Every row belongs to one group in each of 4 separate groupings. Each group adds its own fixed numbers to the row, and there is some noise. The rows also spread widely along 14 directions, which tell nothing about the answers.
Known rows, each followed by its group in each grouping:
[  4   3 -42 -17  -5  -2   7   9   9 -38 -10 -34 -33  16  19  11  12   2
 -34 -12  44  33  53  -9  48  -7   0 -25 -28 -26  42] | bapav F (1) J_442
[-43  36 -16  11 -17   5 -27  18 -32  14 -37 -14  13 -40 -12 -20 -18  -8
  12 -21  31  11  21  -7 -14   3 -54 -10  31 -34 -15] | rezi J (3) J_396
[ -3 -23 -24 -35  -6  -4 -10  -7  19 -13   2  24 -32  37   4 -12  22  -5
 -17  12  -4   2   9 -14  31  -8  11 -30  -8 -11  12] | Bep L (3) J_157
[  0 -12 -14 -38 -31 -23  -2  51  30 -37  69  16   2  57   1  49  19  10
 -17  -7 -17 -62  20 -50  -6 -32 -20 -12 -14  29  38] | Dami E (2) J_396
[ 29   5  54  34 -26  34 -20 -42 -41  60 -14 -20 -23  15   5 -50 -38 -43
  20  14   4  27 -35  -8   6  14  -4  31 -16 -16   9] | rezi J (0) J_157
[ 25 -24  10  -1  -9 -18   3 -40   2   3 -22  20  -7 -28  -4 -10  16   1
   2  17  21  29   4 -25 -44   0  18   3 -29  -3  -6] | Der F (0) J_442
[-30 -61  49 -12  18 -35   8 -27 -14 -23  16  41  17  15  18 -44 -10 -15
   8  31   2  -6 -14 -55  -8  23 -13 -11 -25   0  41] | Der E (4) J_157
[  1   8   4 -12 -22 -26  39 -24  20  35  27 -16  -9  15  10   4 -28 -41
  -5  15  46   4 -24 -33  -5   2  17  14   7  -4  14] | tega L (4) J_442
[-24  -1 -37 -44  16   2  16  -1 -13  19  18  51 -19 -23  -7 -20  12 -13
 -27  -6  23   1 -33  22   4 -22   6 -50  20 -30  15] | tega L (1) J_442
[  8 -15 -23 -29  -7 -18  -9   8   5  -5   1  27   0   6  -3  35  20  -4
 -26   5 -18   2  28  19   5 -15  17  10  14 -10   0] | Dami L (2) J_396
[ -5 -34  14  -7 -10 -27 -19 -37  22  15  -3  13  11   5  -3   1 -19   3
  23  27  -5  18  17  21   0  27  22  28  34   0 -19] | Bep L (0) J_157
[-49   9   9 -18  15  16  15 -11 -30  19 -60 -10 -20 -31  60 -29 -15  -8
  26 -27 -20  21  27  15  39 -32   4 -64  32   5  -6] | bapav F (3) J_157
[  3 -32  18 -11 -21   4   0 -24 -11  15  23  18   3  30  15  18 -14   8
 -10 -11  20  -1  12  -2  19 -13  -4  54  15   6 -31] | Bep L (0) J_157
[ 29 -53 -13 -26  10  -9  21 -14 -29 -46  -6  25 -25   0   3   2  34  18
 -48  -7   3  15  37 -13   1  -9   2  -3 -48 -17  27] | Dami J (1) J_396
[  3   6 -11   9  20 -17  26  17   3 -16  -7 -61   4 -36  -7  -8 -27  -6
  30  -7  24  25  42  -5  13  16 -29 -44  -7 -27  63] | Der F (2) J_442
[ -7 -28  21 -24   0  -9   1   5  38   1  18  42   7  46   0   5  20  31
 -15  25  -4 -21  -9 -34  -2 -24  23  -2   6  31 -28] | Der J (3) J_442
[ 18   1 -10   5 -35 -16 -57   1  16  -2 -17  -7 -20  -1 -26  11  14 -16
  23  20 -41  18  28  36 -10   6  46  11   9   3  14] | bapav E (3) J_442
[ -3 -17   9 -38  32 -16   6 -16  22  21 -15  52  -9  15  20 -11  22 -12
 -38  44 -32  18 -13  -9   6  -7  57 -41 -11   7  19] | rezi F (2) J_396
[ 52  16 -38  -6 -39  14 -12 -24 -18  37  12  -7 -34 -18 -41  -1   0 -21
 -26  -7  43  18 -10  37 -24   5 -14  13   4 -59   3] | Dami J (0) J_396
[  4  12  13  34 -41  -5 -48   7  28   4  -6 -53 -17  43 -32 -12 -24 -22
  51  19  20  21  15 -17  -5  37   9  28  -4   0   0] | bapav L (3) J_157
[ 10  26  -8  -1  -6  14 -34  21   2   8  -3  31 -12  -7 -18 -12  21  16
   1  16 -42  -4 -14   7 -17 -17   6 -35  10  -9  10] | tega E (1) J_442
[-16 -21   8 -31  15 -16  11 -35  27  26 -10  66   6 -10  11 -28  13  37
 -17  36  -1  -3 -42 -10 -29 -17  -1 -29  22  -9 -46] | Der L (4) J_442
[-31   1 -13 -16  -9   7 -56  20  -4  -3 -14  35  -9  11  -9 -20  22   1
   1  14  -8   6  12  15   7  -5  -5 -22  21 -26  -4] | tega F (3) J_442
[-24   0   6  11   1 -44   3  39   9 -22  23 -11  37 -25 -30  29 -18 -15
  40   9 -25 -10  36   5 -22   6  19   1  17  23  32] | Der F (1) J_157
[ 19   5   4  22 -29   7  -8   0 -30  -6  -5 -42 -11 -14  -6 -15 -26  25
  39 -25  -4  -2  47  16  -2  10 -77  16   9 -29  12] | Dami F (3) J_157
[ -3  17 -25 -15  16  61  -5  23 -23  36  24  12 -26  30 -32 -19  -2  24
 -40 -24  98  15 -31  13  39 -16 -22 -24  43 -67 -32] | Bep E (3) J_157
[ -5 -38  41 -27  45  -1  37 -20 -15   8 -29  43   3  10  56  -8   9   4
 -19   9 -48   3  -3 -34  30 -42  41 -27 -21  34   2] | bapav L (2) J_157
[-13 -33  -9 -31   2 -31  15  11   0 -29  33  31   9  10   1  14   1  30
 -18   3  -7 -25  25  -8   0  -1 -40   4   9 -15   9] | Dami L (4) J_396
[ 17  15  -6  -1 -18  17  12   2   9  24  -4 -13  -9   3  -4  15  -1   2
 -22  -8  21   5   1 -19   2 -21  10   4  12  -1 -18] | tega J (0) J_157
[-12 -40  13  10  27 -36   6   5 -39 -48  -6  26  61 -12   4  24   0  37
 -39   3 -15   4  63 -15  24   7 -38  54  -6 -25  19] | tega L (1) J_442
[-10 -15  11  -8  11 -14  -2 -27 -29  19   6   2  18   3  22 -35 -26 -35
 -19  17   1  14   2  -6  40  22 -42  -5  -5 -56  62] | Der E (2) J_396
[  4 -30  33 -16 -11  19  19  -5 -62  29  62  34  -1  17   2  -9 -30 -26
   5 -20   1 -22 -23  23  13 -23 -23  32   2  -8  27] | Dami L (0) J_442
[-45 -13   6 -13  -2 -82  16 -28  -1   1   1  10  44 -50  10  13 -28 -61
  34  27 -46  -4  26   0 -20  15  52  -3  22  27  46] | Bep J (1) J_157
[ 35  14  -5  18 -27  10 -19   4  -5  -3   8 -13 -20  14 -22 -20   2   5
  -1   1 -30 -17  -2 -26  -4  -3 -49   0 -24 -23  26] | tega J (1) J_157
[ -6 -12  12 -19  34 -31  39 -15  -1  25  28  32  31 -18  -7 -30 -18  13
  -9  27  -5 -15 -30 -14 -19  11 -28 -43   4 -20  49] | tega F (0) J_396
[ 21 -24  -1 -40  22   6  47 -47  -7  24  -2  46  -4  -9  29  -7  18  45
 -63  -7  40   8 -16 -32   4 -32  -8 -27  -7 -20 -19] | Bep E (0) J_396
[ -1  63   9   2  17  31  50   1  -5  63 -13   6  14 -30  24  -9 -24  63
 -26 -14  17 -10 -36 -19 -17 -52 -44 -34  29  -4 -50] | rezi F (1) J_396
[ 12  10   9  -5  -8  -2   3   9   0  21   7  -4   8   8  -5  13 -11 -19
  -7  12 -18   0   4  -7   1 -11  13   3   6  -3  19] | Dami J (0) J_396

New rows. What belongs after each?
[-14   5 -44 -12  -1  -4  -9  14  21 -33 -37 -44 -23  15  -2  -6  12  -4
 -23  -1  43  34  54 -18  50   8  -1 -38   0 -34  24] | bapav J (3) J_157
[ -8 -13   0   2   5   4  -9   0 -26  -8 -27  -1   0  -5  -6 -18   2   2
  -9  -5   0  13  27   0  20  -6 -13  -7  -2 -19   8] | bapav J (3) J_157
[ -8 -39  28  -2  34   1   9  -3 -30 -23   3  15  15  27  22 -22 -10  14
  -8   8 -17  11  22 -18  54   5 -23   6 -16 -16  26] | Bep L (1) J_157
[ 15  -5   2  -1  -5  12  -1  -1   2   0 -12  -3  -7  19  -6  -2   6  31
 -15  -1   2  -2  13  -9  13 -17 -10   0   6  -4 -20] | bapav J (3) J_157
[  9 -22  -3 -12  26   9  31   9  -1  -3   4   5  -6 -33  -3  15  -4  62
   2 -18  -4  11  31  59  11 -21  -3 -16  39  -1 -17] | Der F (1) J_442
[ 33 -25   1   2 -22  12 -26 -38  -4   3 -17 -10 -20  22   9   4  10  18
 -25   6  31  44  44   6  24  16 -12  43 -15 -37 -12] | Bep F (0) J_396
[ 10   2   0  18 -10 -12 -36  11 -27  -7  -9  12  26 -32 -39   1   0 -16
   7  11 -50  -9  23   4 -20  11 -14  15   1 -17  30] | tega J (0) J_157
[ 24 -15  11   9 -12 -10  -5 -12   4 -13  -6 -38 -12  10  12  -6 -20  19
   6   4  -8  12  36 -13  17  27 -47  14   0 -27  30] | tega E (4) J_396
[-12 -21   7 -19 -29  30 -29   6 -18   2   6  49 -29  43  14   9  25  -5
 -21 -13 -19  -9  -2   2  13 -41  27  16   9  20 -32] | tega J (1) J_157
[  0   9  14 -16  -8  27  33 -42   3  72  15  16 -14  20  13 -31 -30  41
  -2 -12  65  -8 -55 -18  -7 -27 -34  -3  43 -13 -79] | Bep L (3) J_157
[  7   6  27   5 -12  -5  10   0  -6  35  32  17  13   1 -13  20 -19 -37
  10  13  -8  -7 -19  -1 -17 -19  40  18   7  19  12] | Der F (0) J_157
[-16 -29  -2 -29   6  14   2   7  11  11  53  41 -13  24 -30 -14   0  36
  -7  -2  65  -4 -31  20 -19   0 -15 -12  18 -15 -28] | Der F (1) J_396
[ 37  -7   4  -6   7   1 -10 -17 -21  18  -5  24  -4  -7 -15  -8  11 -25
 -19  19 -14  20  -4  -8   0   2  19 -10 -26 -27  40] | Bep E (0) J_396
[ -5  -2  -2 -14 -17   2 -16   8 -14   4  -3  29 -12  -2   8  10  21 -14
  -5  -1 -28  -3  15   4   0 -41  12  -6  -2   6  -1] | Der F (3) J_442
[ 44  23   9  31 -21 -30 -19   6  33 -14 -17 -47  17   7   6  39 -17  14
   6  34 -70   3  67 -19  25  11 -10  39   8  -7  26] | Bep E (4) J_157
[  4 -20  -8 -23  39 -10  11  -9  -6  -6   0  26  -5 -21  -9 -34  11  -3
  -4  23  10  17  -3  -6   1   8  11 -61 -24 -26  52] | Bep F (0) J_442
[-16 -26 -29 -35 -47 -34  -8 -43  49 -26  -7   6 -22  35  34  16  19  31
 -23  -1  26   1  33 -28  -3  -6 -15  13  -8   8 -29] | bapav L (1) J_396
[ 18 -12  17  21   6 -25  27 -25  -5  10  -3 -44  13 -25 -19  -5 -43   6
  24  14   8  29  28  33   1  42   4  21  26 -18  22] | Dami J (1) J_157
[  0 -13  11  -8  17 -31  11 -25  17  -9 -15  17  18  -1  16  -7   6  26
 -17  31 -11  15  16 -24  -5  -5  20 -13 -20   8  13] | bapav F (1) J_442
[-14 -49  -1 -13  11 -14 -16  -6  25 -23  21  16   9  21 -18 -19  -5  49
   6   7  30  -3  10   1   4  27 -59  -2  19 -26 -10] | Der L (2) J_157
[-15   2  -4  11  10 -46  25  22  13 -26  19 -43  53   4  -9  40 -31   9
 -16  16   8   4  65   7  37  27  -6  33  34 -16  37] | Dami J (1) J_157
[ -5  17  35  16 -51  13 -25  -7 -25  42  13   0  -4  -3   5  -6 -30 -44
  54 -10 -26 -12 -18  -5 -25 -27 -10  33   4  17  -8] | Der L (0) J_442
[-23   9 -15 -28  22  -5  17 -41   5  36 -35  20 -14 -15  22 -31   2 -11
 -31  24  28  45 -15  18  10   1  40 -50  11 -28   1] | bapav F (1) J_396
[-32 -18  12   2  10  21 -15  19 -64   4  -1  25   7 -47 -27 -18  -9 -23
  25 -28  26  14   5  31 -10 -13  -1  -7  22 -18   2] | Der J (0) J_442
[-35 -43  -5 -25  11 -24 -15   1  10 -24   2  37  16  10 -12 -10  16  28
   1  10   8  -8  22  -9   0  11  -5 -17  21  -2 -13] | Bep J (3) J_157
[-17  54 -53 -13 -21 -14 -14   8  22  17 -28 -13 -16 -24 -10  10   8 -35
 -18  13  12  29  14  12  -7  -2  24 -37  21 -33  13] | tega F (1) J_396
[-13  11  -6   1 -17   9 -30  20 -15  -3   2   2  -6   4 -24 -13  -3  11
  20  -4  20  -3  14  -1 -16   2 -30  -9  20 -24 -11] | Dami F (3) J_157
[ 19  15  -6   1 -19  -4 -59 -12   7  17 -58  25 -43 -14 -26 -28  31 -40
  26  41 -55  33  -9  12 -39   6  59 -28  -5 -11 -10] | Dami L (3) J_157
[ -7  -5  35 -11  38 -34  58 -25  23  10 -19  -5  36   6  61  -6 -29  31
 -20  43 -37   8  20 -30  48  -2 -11 -13  19  -7  14] | Dami L (4) J_442
[-45   4 -11 -16  16  17  -5  11 -15   8 -18  14   5   2   9 -15  -2  12
 -17 -18  53   8   1 -25  15 -14 -26 -31  17 -25 -28] | bapav L (2) J_157
[  1 -50  48 -13  22 -25  22 -62 -22  56   8  73  41 -28  -2 -16 -22  23
  -1  22  -4  -3 -45  12 -50   2  -2  36  25  -4 -43] | Der L (2) J_396
[ 29 -17  50  -1 -24  10  -1 -28  -4  62  30  39  12  18  -5  10 -23  28
  11   5 -26 -27 -40   5 -40 -31 -16  58  17  21 -59] | Der L (2) J_396
[ 38  24 -32  -8  -6   3  21  -4 -18  17 -19 -12 -25 -27  -3   0   4 -14
 -24  -5 -24  14  15  11  14 -17  -5 -22  -1 -38  26] | Dami L (3) J_157
[ 42  -5  -5   7  -2 -35  -3 -11  39 -18 -29 -12   5  -3 -23   2  19  33
 -11  38 -12  16  34 -24 -23  18  13  -2 -12  -8   8] | Dami J (3) J_442
[ -4 -46  30  15  21 -18   2  -7 -44 -20   7  13  62 -15 -11  26 -16  40
 -22 -14  45  14  54 -15   6  16 -32  67   7 -21  -6] | Bep E (0) J_396
[ 19  22  21  36 -26  10 -63  11  15  15 -25 -22   6  25 -11   9  -5  -8
  13  37 -27  33  36  15  20  18  16  41  12 -15   2] | tega F (0) J_442
[-33  28 -20   6 -87 -47 -39  -9  15  13  17 -37  11 -10  12  30 -37 -59
  34   6 -26 -22  42  19  -6   1 -31  52  43  -7  13] | Der J (4) J_442
[ 11   5 -15 -17  27 -26  26  22  24  12  34  34  37   1 -30  26   9  23
 -42  33 -23 -23  -3  10   4 -18  11 -15  26 -16  13] | Der F (3) J_157
[ 43  13 -18  12 -24  -4   4  11  72 -12 -19 -74 -35  13 -19  32  -1  33
   3  10  24  28  48 -15  -1  11   9  -5   3  -5 -17] | Der J (4) J_396
[ -1 -26   6 -15  17  10 -12  -2   4   5  12   9 -13  28   2 -10  -8  12
  -9  17 -30  12  15  51  56   4  17  -7  32 -14  10] | Bep J (1) J_157
[ 16 -20  32  10 -11 -11  29 -41   8   9 -11 -19  -4   1   5   3 -16  12
  20  -2  46  23   5 -45 -29   4  31  30 -11  29 -33] | Bep J (1) J_157
[-27 -12 -20 -35 -19 -11 -22 -16   4   5 -13  46 -10   0  11  17  18 -15
 -20   9   5  10  14   0  -4 -17  23   9  22 -14 -35] | Bep L (4) J_396
[ 19 -46 -29 -38 -44 -11 -11 -57  12 -22 -38  42 -43  12  25   4  60  34
 -50  -3  34  13  28 -28 -29 -24   7  12 -17  -1 -55] | Dami J (3) J_442
[ -3 -51  33   9 -39 -16  -5  -3  -2 -13  12 -46  -5  -2  -7  43 -35  34
  69 -38  12  -1  63  39 -10   0  11  68  41  56 -39] | bapav J (3) J_442
[ 19 -19 -18 -11 -25 -11   1  -8   7 -18   5 -12  -6  11  -4  13   5  42
 -17 -12  20  -4  45   4   8  -4 -39  22  15 -18  -9] | Dami J (3) J_442
[ 48  15   6  13  -9  17 -31 -17 -22  18 -28  53  -6  22  -8 -32  37 -11
 -51  41 -35  11 -30 -46  -3 -27 -12   8 -58 -47   5] | Der L (3) J_442
[-39 -18  18 -20  -5 -40   6  -5  60  32  35  -5  13  13 -13 -19 -48  32
  58  30  -5 -23 -14  36 -10  36  -5 -12  77  25 -17] | rezi L (3) J_157
[ -1 -23  25   0   7 -13  24  14   2  -8  27   0   5  23  -7   8 -14   9
   8   0   6  -8   0 -32   4  -2   7  11  -4  20  13] | tega L (1) J_157
[-17 -14 -21  -3 -40 -74  -2 -52 -18   8  20   3  19 -54 -32 -11 -29 -66
  30  12  -1  -5   0  26 -58  41   4  21   1 -11  52] | bapav J (1) J_157
[ -2   7  10   2   7  13 -25  27  19   9  11  14  13  48 -22  15  10 -15
 -28  28  20  11  -2 -31  23  -8  45   9   4  -5  -3] | Bep J (0) J_157
[-46 -12   5 -21  28  -2 -15  43   9  33  67  25  25  32 -43   0 -32   1
  17  27  27  -3  -7  82  40  18  23  -5  80 -22  10] | Bep F (3) J_442
[  1 -15  24  16  25 -35  13  10 -64 -10  17  12  67 -61 -24   6 -33  15
  10  -9 -29 -17  31   9 -21  16 -57  15  20 -29  46] | Dami E (2) J_157
[ 38 -40 -24 -13   5 -13  -7  -7  22 -36 -19   1 -18  32 -11  24  31  34
 -63  22   6  36  59   6  49  17  18  31  -7 -28   4] | rezi L (3) J_157
[  1  -8  -1 -18 -19  -5   8  -8  15  20  30   8  -5  21   1  18 -11  -3
   3  -2  12 -12  -1  -5   9 -14   6   9  21   8 -11] | Bep L (0) J_157
[  3  14 -34 -20 -41 -37 -32  -8  50   6  11  -5  -2  14  -5  28   7   3
  -3  24  -9  -3  32   6   2   6  10   7  33  -6   5] | Bep E (3) J_442
[ -5  58 -25  -6 -25  -1 -18  -4  31  51 -33 -12 -23  -7  -2 -19   1 -39
   3  30 -13  12 -21  -5  -2 -12  30 -41  26 -14   1] | tega J (3) J_442
[ 21 -17 -10  -4  11 -12  -3  -5  23 -16  -6 -20  -3  -1  -1 -11  -2  25
  -5  23  -7  23  44  19  32  20 -20 -21  -5 -31  43] | Der F (0) J_442
[ 19  30 -25 -13   6 -25  37 -12  13  30   4   7  14 -55 -11   7 -13   9
  -3  11 -22 -18  -9  11 -28 -20 -11 -34  29 -17   7] | Bep J (4) J_442
[ 11 -11   3 -39  14 -53  67 -77 -12  64  27  47  20 -48  19 -44 -29  -3
 -15  33 -23 -21 -49  31 -31   1 -20 -38  26 -27  36] | Dami F (3) J_442
[  8 -10 -38 -10 -48 -25 -35  16  -1 -66  12  15 -11  19  -3  33  45  -1
 -32 -10  -4 -15  60 -45  -8 -18 -27  20 -51  -5  35] | tega F (1) J_442
[-43 -47  33 -21  90 -38  63  33   9 -40 -24  13  34 -39  18  17   2   3
   1  21  -8  27  33 -27  21  -2  82 -62  20  30  33] | Der E (4) J_157
[ 13  -1  18  12  51  -7  21   2 -11  10 -25  23  43 -26 -32 -14   5   6
 -29  30  23  22 -14 -37 -20   2  18 -17 -10 -26   2] | Der J (2) J_157
[ 13 -41 -17 -29   9 -20  31 -46  25 -19  -6   8 -34   8  10 -14  18  19
 -15   5  48  30   4 -34   0   8  27 -30 -23  -6  -1] | Bep L (1) J_157
[-25   5  39   7   1 -31  14 -18 -56  39   7  33  64 -30   5  -4 -35 -11
   0  11 -21 -15   5   1 -25  -3 -33  38  25 -15   2] | Dami F (3) J_396
[ -3 -56  48  20   0 -10 -27 -54 -81 -11 -58  24  30 -37  28 -33  -7  -7
   0  -8 -11  29  41 -26 -12  15 -50  54 -33 -31   0] | Der J (2) J_396
[ 19   2  13  10 -20   0 -15  35  10 -12  50 -30  -8  30 -24  -4 -28  15
  52  -5 -39 -36   6  -8  -1  -1 -47  -8  -9  13  41] | Bep J (1) J_396
[  0 -24 -72 -59 -54 -45 -14 -29  50 -14  43  19 -48  19 -32 -23  27  -5
  -3   7  30 -36 -19  -7 -46  13 -34 -55 -12 -18  29] | bapav J (3) J_396
[  8  -9 -20  -7  13   9  -6 -14 -10 -28 -65  -2 -10 -22  31  -1  15  69
 -32  -9 -22  41  74  28  39  -7 -46  -5  15 -47 -25] | Dami L (1) J_396
[  2  28 -14  -7   1  23  -8  44  21  16  36  16  21  42  -5  33  -1  52
 -34   4 -18 -20  13  26  48 -40 -22  18  48 -14 -30] | Bep L (1) J_442
[-20 -13 -37  -8 -35 -32 -41  18  44 -18  52 -31 -18  25 -54   7 -16 -28
  20  21  63   8  17  28   2  56  -6   5  32 -41  35] | Der E (4) J_157
